There are 8 hidden switches. A switch that is on adds its own fixed numbers to the row, and there is some noise. The rows also spread widely along 11 directions, which tell nothing about the answers.
Known rows, each followed by its switches (1 for on, 0 for off):
12, -19, 17, -25, -3, 11, -5, -8, 22, 3, 1, 0, 27, -13, 3, 14, -17, -14, -12, -17, -1, 34, 2, 14, 19, 10, -17, 31, -18, 0, -8 -> 1 0 1 0 1 1 0 0
3, -8, 0, -7, 13, -10, 4, 9, 30, 5, -15, 8, 12, 5, 17, -21, -12, -4, 15, 15, 1, 26, 7, -2, 40, -15, -9, 5, -6, 15, 16 -> 0 0 1 1 1 0 1 0
-6, -17, 9, -14, -2, -19, -19, -8, 38, 3, 6, -28, 48, -22, -4, 18, -31, -2, -17, -10, 7, 10, 9, 7, 3, 4, -2, 10, -14, -10, -3 -> 0 0 1 1 0 0 1 1
10, 4, 28, -26, 10, 16, -6, -10, 12, 5, 9, -8, 13, -12, -6, 20, 0, -10, -10, -9, 4, 9, 1, 9, -12, 5, -13, 11, -13, -20, -2 -> 0 0 1 0 1 0 1 0
6, 3, 1, -3, 16, -35, -20, -17, 31, -6, -7, 0, 23, 0, 6, -6, 10, -1, 9, -6, -3, 5, 13, 14, 5, -13, 1, -4, -8, -17, 9 -> 0 0 0 0 0 0 1 0
9, -5, 23, -15, 22, -6, -17, -18, 17, -4, -6, 3, -3, -4, -2, -4, 28, -10, -3, 6, 9, 12, 8, 4, 0, 13, -19, 6, -9, -29, -1 -> 0 1 1 0 0 1 1 0
-5, -22, 14, -37, 0, 13, -11, -12, 19, -6, 10, -4, -5, -6, -8, 17, -16, -13, -35, 1, 13, -10, -10, 20, 17, -7, -3, -24, -16, -30, 12 -> 0 1 1 0 1 1 1 0
0, -8, 23, -26, -8, 13, 4, -7, -9, 5, -5, -26, -5, -32, -9, -6, -11, -6, -5, 5, 20, 16, 8, -22, 7, 20, -5, 23, -14, -2, -21 -> 0 0 1 0 1 1 1 0
5, -11, 10, -32, 7, -11, -16, -9, 17, -3, -6, -8, 9, -14, -11, -17, -9, -2, 3, 11, 22, -4, 16, -4, 29, -16, 14, -7, -14, -19, 3 -> 1 1 0 1 1 0 0 1
11, 15, 45, -11, 9, 13, 13, -10, 10, 4, -7, 8, -12, 13, -12, 15, 2, -8, -18, -5, 17, 15, 18, -22, -12, -7, -14, -10, -26, -4, -7 -> 1 1 1 1 1 1 1 1
-14, 4, 1, -2, -4, -3, 28, -8, -1, 8, 4, -15, -3, -17, 21, 25, -17, -1, 3, -3, 5, 15, 16, -13, 3, 8, 4, -12, -17, 31, -3 -> 0 0 1 1 1 0 0 0
-4, -12, 2, -3, -17, 8, 24, -1, -10, 4, 6, -3, -13, -10, 3, 12, -10, -7, -17, -1, 3, 2, 16, -14, 29, 16, -4, -28, -16, 10, -7 -> 0 0 0 1 0 1 0 1
17, -13, 17, -10, -7, -29, -12, -3, 34, 6, -13, -7, -2, 3, -6, -42, -4, 8, -8, 27, 2, -18, 25, -3, 16, -10, 24, 9, -14, -15, 10 -> 1 1 1 0 1 1 0 1
-14, -23, 4, -8, -10, -17, -16, -17, 38, -2, -7, -24, -8, 5, -12, 1, -36, 11, -23, 15, 6, 0, -6, 25, -2, -15, 33, -10, -22, 2, 5 -> 1 1 0 1 0 0 1 0
-22, -7, 0, -16, 20, -20, -7, -27, 27, -8, -16, -2, 2, -4, 11, 15, -4, -6, 1, 8, 25, 19, 8, -8, 20, -17, -2, -24, -21, 2, 2 -> 0 1 1 1 1 1 1 1
-2, -12, -6, -27, -5, -21, -7, -24, 10, -3, -22, 5, -7, 1, 3, -11, -20, -8, 11, -1, 17, 20, 13, -8, 37, -28, 10, -9, -23, 12, -2 -> 1 1 1 1 0 1 1 0
7, -4, 23, -12, 4, -5, -12, -23, -12, -5, 17, 8, -1, -12, -1, 23, 22, -9, -17, -27, 3, 7, 15, -3, 5, 36, -34, -13, -17, -28, -19 -> 0 1 1 0 1 0 0 0
12, -23, -7, -18, -29, -15, -9, -8, 5, 2, -10, 16, -17, 21, -3, -26, -23, -2, -8, -8, -9, 6, 6, 4, 55, -18, 7, -16, -19, 8, 5 -> 0 1 0 0 1 1 1 0
3, 3, 16, -25, -1, 13, 4, -15, -1, 1, 5, -3, 5, -13, 2, 39, -8, -11, -2, -21, 6, 22, 9, -4, -2, -1, -9, -5, -23, 5, -13 -> 1 1 0 0 1 0 1 0
4, -6, 12, -5, -17, -27, 2, -5, 21, 4, 9, -15, 9, -6, -3, -5, -19, 5, -24, -3, 5, -22, 24, -6, 4, 0, 13, -17, -18, -11, 4 -> 0 1 0 1 1 1 0 0
8, 7, -4, -4, -13, -22, 8, -27, 12, 14, -7, -6, -23, 10, 15, 8, 1, 4, 9, 4, -11, -7, 26, 2, -8, -13, 29, -6, -22, 15, 13 -> 0 0 1 0 1 1 1 0
0, -12, 11, 14, 7, -31, -19, -9, 39, -10, -10, -2, -13, 16, -9, -32, 0, 15, -19, 21, -6, -11, -2, 27, -1, -5, 24, -10, -11, -17, 11 -> 1 0 0 0 0 0 0 0
-4, -14, 38, -15, -1, 28, 3, -2, 14, -3, -10, -3, -30, 18, -29, -11, -19, -1, -37, 14, 13, 16, -24, 5, 7, -5, -1, -7, -17, -4, -7 -> 0 1 0 0 1 1 1 1
11, -11, 18, -20, -14, -12, -6, -8, 24, 2, -7, 10, -3, 19, -13, -10, -24, -2, -24, 0, 6, -7, 17, -4, 28, -29, 10, -24, -26, -14, 10 -> 1 1 1 1 1 1 1 1
23, -26, 12, -22, -19, 11, -6, -8, -5, 7, 3, 8, -19, 1, -5, -15, 2, -11, -17, -1, -9, 2, 5, 10, 32, 24, -10, 3, -13, -16, -2 -> 0 1 1 0 0 1 0 0
1, 3, 12, -22, 10, 12, 0, -25, -9, -8, -4, 13, -29, 5, -3, 19, 10, -9, 1, -7, 10, 18, 3, 2, 10, -5, -9, -27, -22, -3, -6 -> 1 1 0 0 1 0 1 0

New rows, each followed by its switches (1 for on, 0 for off):
1, 6, 13, -15, -1, -7, -3, -16, 4, 4, -5, -13, 7, -12, 1, 9, -9, -3, 9, -15, 7, 27, 11, -11, -2, 0, -3, 13, -19, 15, -17 -> 0 1 0 0 1 0 1 0
-13, -6, 16, -22, 4, 8, 2, 5, 29, -7, 0, -8, 30, -9, -10, 22, -42, -7, -21, -10, 18, 17, -3, -2, 19, -28, -2, -18, -17, 3, -1 -> 1 0 0 1 1 0 1 1
-3, 7, 23, -13, -2, -11, 0, -22, -13, -3, 4, -31, -16, -29, -13, 4, 4, 4, -5, 0, 21, -10, 20, -15, -24, 16, 18, -8, -18, -12, -21 -> 1 1 0 0 0 0 0 0
1, -3, 25, 11, 14, -12, -12, -12, 37, -8, -3, 4, -2, 17, -15, -2, 2, 6, -28, 7, -2, -1, 2, 21, -9, -1, 4, -18, -17, -22, 6 -> 1 0 0 1 0 0 0 1
11, -22, 21, -15, -10, -13, -17, -4, 26, 3, -9, -21, -5, -8, -15, -33, -13, 3, -21, 23, 9, -11, 11, 1, 9, 3, 13, 13, -11, -23, 1 -> 1 1 1 0 0 1 1 0
-5, -12, 12, -2, 18, -3, -4, 11, 45, 1, -4, -11, 19, -4, 2, -9, -17, 2, -10, 18, 4, 17, -6, 16, 15, -4, -5, 8, -6, -1, 13 -> 0 0 0 1 1 0 1 0
10, -7, 26, 5, -14, 3, 9, 2, 16, 4, -2, 10, -11, 24, -8, -5, -15, -4, -32, -8, -14, 10, -4, 8, 7, 1, -10, -6, -14, 2, 1 -> 0 0 1 0 0 1 1 0
5, -3, 34, 1, 17, 20, 7, -5, 5, -1, 9, 1, -8, -5, 2, 21, 17, -11, -19, -4, -3, 22, -4, 7, -12, 36, -33, 1, -11, -9, -11 -> 0 1 1 0 0 0 0 0
-2, 3, 23, -19, 20, 16, 2, -15, -4, -5, -5, 7, -19, 0, -7, 0, 9, -12, -3, -4, 14, 22, -12, 7, 10, 4, -13, -7, -15, -7, -3 -> 0 0 1 1 0 0 0 0
9, 0, -2, -23, 3, -27, -19, -25, 16, 6, 0, -15, 0, -13, 4, -3, 11, 4, 13, 11, 10, -20, 31, 3, 4, -5, 19, -9, -16, -21, 11 -> 0 1 0 1 1 0 1 0
-1, -4, 21, -12, 2, -25, -8, -1, 40, -2, -9, -13, 26, 0, -7, -15, -27, -3, -17, -3, 11, 6, -1, -2, 0, -22, 7, 6, -13, -4, 3 -> 0 1 1 0 0 1 1 0
-4, 8, 23, -23, 12, 0, 9, -19, -16, -6, -5, 3, -21, -17, -1, 5, 13, -12, -2, -4, 32, 11, 21, -29, 11, 7, -14, -19, -21, -11, -15 -> 1 1 1 1 1 1 0 0
18, 10, 34, 4, -17, -7, 17, 2, 13, 17, -2, -14, -8, 0, -5, -8, -9, 6, -15, 6, -4, -6, 31, -17, -21, 3, 11, 9, -17, 1, -1 -> 1 0 1 0 1 1 1 0
8, -4, 34, -9, -13, -7, -6, -9, 3, -3, 0, 4, -10, 16, -22, -16, -15, 3, -30, -17, 3, 0, -1, -7, 7, 0, -2, -15, -22, -10, -14 -> 0 1 1 0 1 0 0 1
16, 6, 34, 6, -24, -22, 7, 0, 17, 8, -3, -16, 7, 4, -16, -19, -22, 7, -25, -8, -3, -6, 23, -19, -16, -5, 13, 6, -17, -4, -9 -> 1 0 1 0 0 1 1 0
7, -4, 8, -25, 17, 10, 1, -7, 21, -3, -5, 6, 3, -9, 6, 6, 12, -11, 3, 13, 8, 8, 11, 10, 21, -11, 1, -3, -11, -13, 12 -> 1 0 0 0 1 1 0 1
11, -2, 10, 11, -12, -21, 13, 7, 3, 0, -2, 4, -3, 1, 6, -18, -6, 3, -2, -4, -6, 9, 23, -20, 20, 8, -4, -14, -11, 12, -11 -> 1 1 0 0 0 0 0 0
2, -4, 19, -9, -4, -17, -6, -4, 19, 1, 5, -2, 1, 7, -6, 1, -12, 2, -25, 0, 2, -13, 11, -9, 12, -8, 1, -31, -17, -16, 5 -> 0 1 1 0 1 0 1 1
0, 11, 12, 18, -18, -23, 22, -17, -6, 3, -4, -4, -47, 19, 3, -14, 2, 14, -13, 8, -3, -13, 21, -16, -12, 3, 24, -29, -22, 19, -2 -> 0 1 0 0 1 1 0 0
17, 8, 1, -3, -10, -26, 5, 0, -4, -2, -6, 19, 6, 5, 8, -17, 0, -3, 12, -16, -5, 8, 32, -26, 38, -14, -11, -22, -12, 4, -3 -> 1 0 0 0 1 0 1 0
11, -9, 30, -6, 10, 3, 0, 7, 16, -10, 2, 17, 0, 1, -7, -17, 5, -7, -29, 2, 6, 2, 5, -3, 23, 9, -24, -13, -9, -30, 2 -> 1 0 1 0 1 1 0 0
4, -9, 31, -2, 2, -2, -15, -19, 14, 4, 4, -26, -1, -18, -13, 8, 14, -1, -25, 2, 3, 3, 11, 6, -29, 40, -11, 21, -14, -30, -17 -> 0 0 1 0 0 1 1 0
-5, -20, 16, 1, -6, 13, 3, -3, 11, -2, -7, -2, -32, 11, -12, -12, -18, 4, -27, 13, -2, 13, -16, 21, 17, 9, 7, -11, -17, 5, -3 -> 1 0 0 1 0 0 0 0
10, 1, 7, -16, 10, -9, -1, -7, 4, -5, 6, 17, 10, -4, 14, 16, 14, -17, 3, -17, -2, 9, 15, -8, 26, 1, -30, -24, -7, -14, 2 -> 0 1 1 0 0 0 1 0
22, -10, 23, -12, -13, 12, 5, 6, 3, 16, 8, -12, -19, -2, -5, -21, -1, 3, -16, 18, -11, -16, 8, 12, 4, 19, 13, 11, -8, -13, 10 -> 0 0 1 0 1 0 0 0
10, 21, 7, 3, 3, -39, 10, -7, 15, 4, -5, 10, 5, 13, 8, -19, 2, 1, 11, -8, -2, -7, 26, -12, 4, -26, 13, -19, -12, 6, 15 -> 0 0 1 1 0 0 0 0
-4, 4, 18, 6, -9, -24, 9, -8, 18, -1, -15, -7, -17, 18, -6, -30, -20, 10, -12, 6, 6, 6, 1, -7, -3, -18, 26, -4, -21, 21, -2 -> 0 1 0 0 1 1 0 0
20, 3, 37, -3, -11, -18, -11, -8, 15, 4, 1, 6, -13, 27, -23, -26, -1, 9, -29, -4, -6, -21, 11, 4, -5, -4, 12, -13, -19, -25, 4 -> 0 1 1 0 1 0 0 1
26, -11, 34, 2, -24, -13, -8, -7, 22, 13, -8, 1, -13, 23, -19, -22, -9, 9, -28, 7, -11, -2, 24, -5, -2, 6, 6, 11, -24, -9, -6 -> 1 1 1 0 1 1 1 1
4, 10, 16, 1, 23, -14, 9, -6, 31, -2, 0, 12, 0, 9, 13, 13, 13, -4, -5, 13, -2, -10, 17, 3, -6, -17, 5, -31, -12, -10, 20 -> 1 1 1 0 0 0 0 1
15, 21, 15, 6, -1, -29, 19, -11, 13, 2, -5, 19, -1, 17, 11, 0, 6, -5, -1, -12, -3, -7, 35, -16, -2, -23, 6, -24, -18, 0, 14 -> 1 0 1 1 0 1 0 0
24, -6, 14, 5, -25, -24, 2, -2, 10, 8, -5, 15, 4, 23, -2, -28, -12, 0, -14, -21, -21, 8, 14, 1, 19, -1, -2, 6, -15, 5, 0 -> 0 0 1 0 0 1 0 0
-6, 10, 31, -2, -7, -25, 5, -19, -11, -1, -4, -20, -4, -20, -12, 2, -9, 6, -8, -14, 23, 8, 28, -44, -14, 14, 1, -9, -24, 5, -36 -> 1 1 1 0 1 0 0 1
-9, -6, 26, -16, 6, -16, -22, -27, 16, -9, -11, -14, -24, 6, -24, -25, -8, 7, -18, 7, 17, -3, -16, 18, -12, -8, 25, -4, -18, -16, -3 -> 0 1 1 0 0 0 0 0
3, 14, 28, -5, 10, -12, 7, -25, 19, 5, 6, -2, 7, 1, 5, 25, 6, -6, -13, -14, 8, 9, 18, -2, -25, 4, -7, -1, -23, -4, -4 -> 0 1 1 1 1 1 0 0
13, 0, 35, -21, 13, 9, -3, 0, 1, -3, -3, 8, 1, -8, -13, -6, 7, -12, -8, -5, 17, 15, 13, -18, 15, 7, -30, -5, -10, -24, -9 -> 1 1 1 1 0 0 1 0
-1, 2, 20, -22, -16, -25, -1, -12, 3, 1, -7, -23, -1, -15, -12, -20, -25, 3, -8, -4, 23, -9, 19, -30, 1, -14, 18, -4, -19, -1, -10 -> 0 1 1 0 1 1 1 0
11, -10, 33, -7, -12, 13, 7, 9, 5, 3, -2, -10, -14, -1, -20, -22, -19, 1, -22, 5, 2, 10, -4, 0, 1, 9, 6, 11, -12, 2, -11 -> 1 1 0 0 0 0 0 0
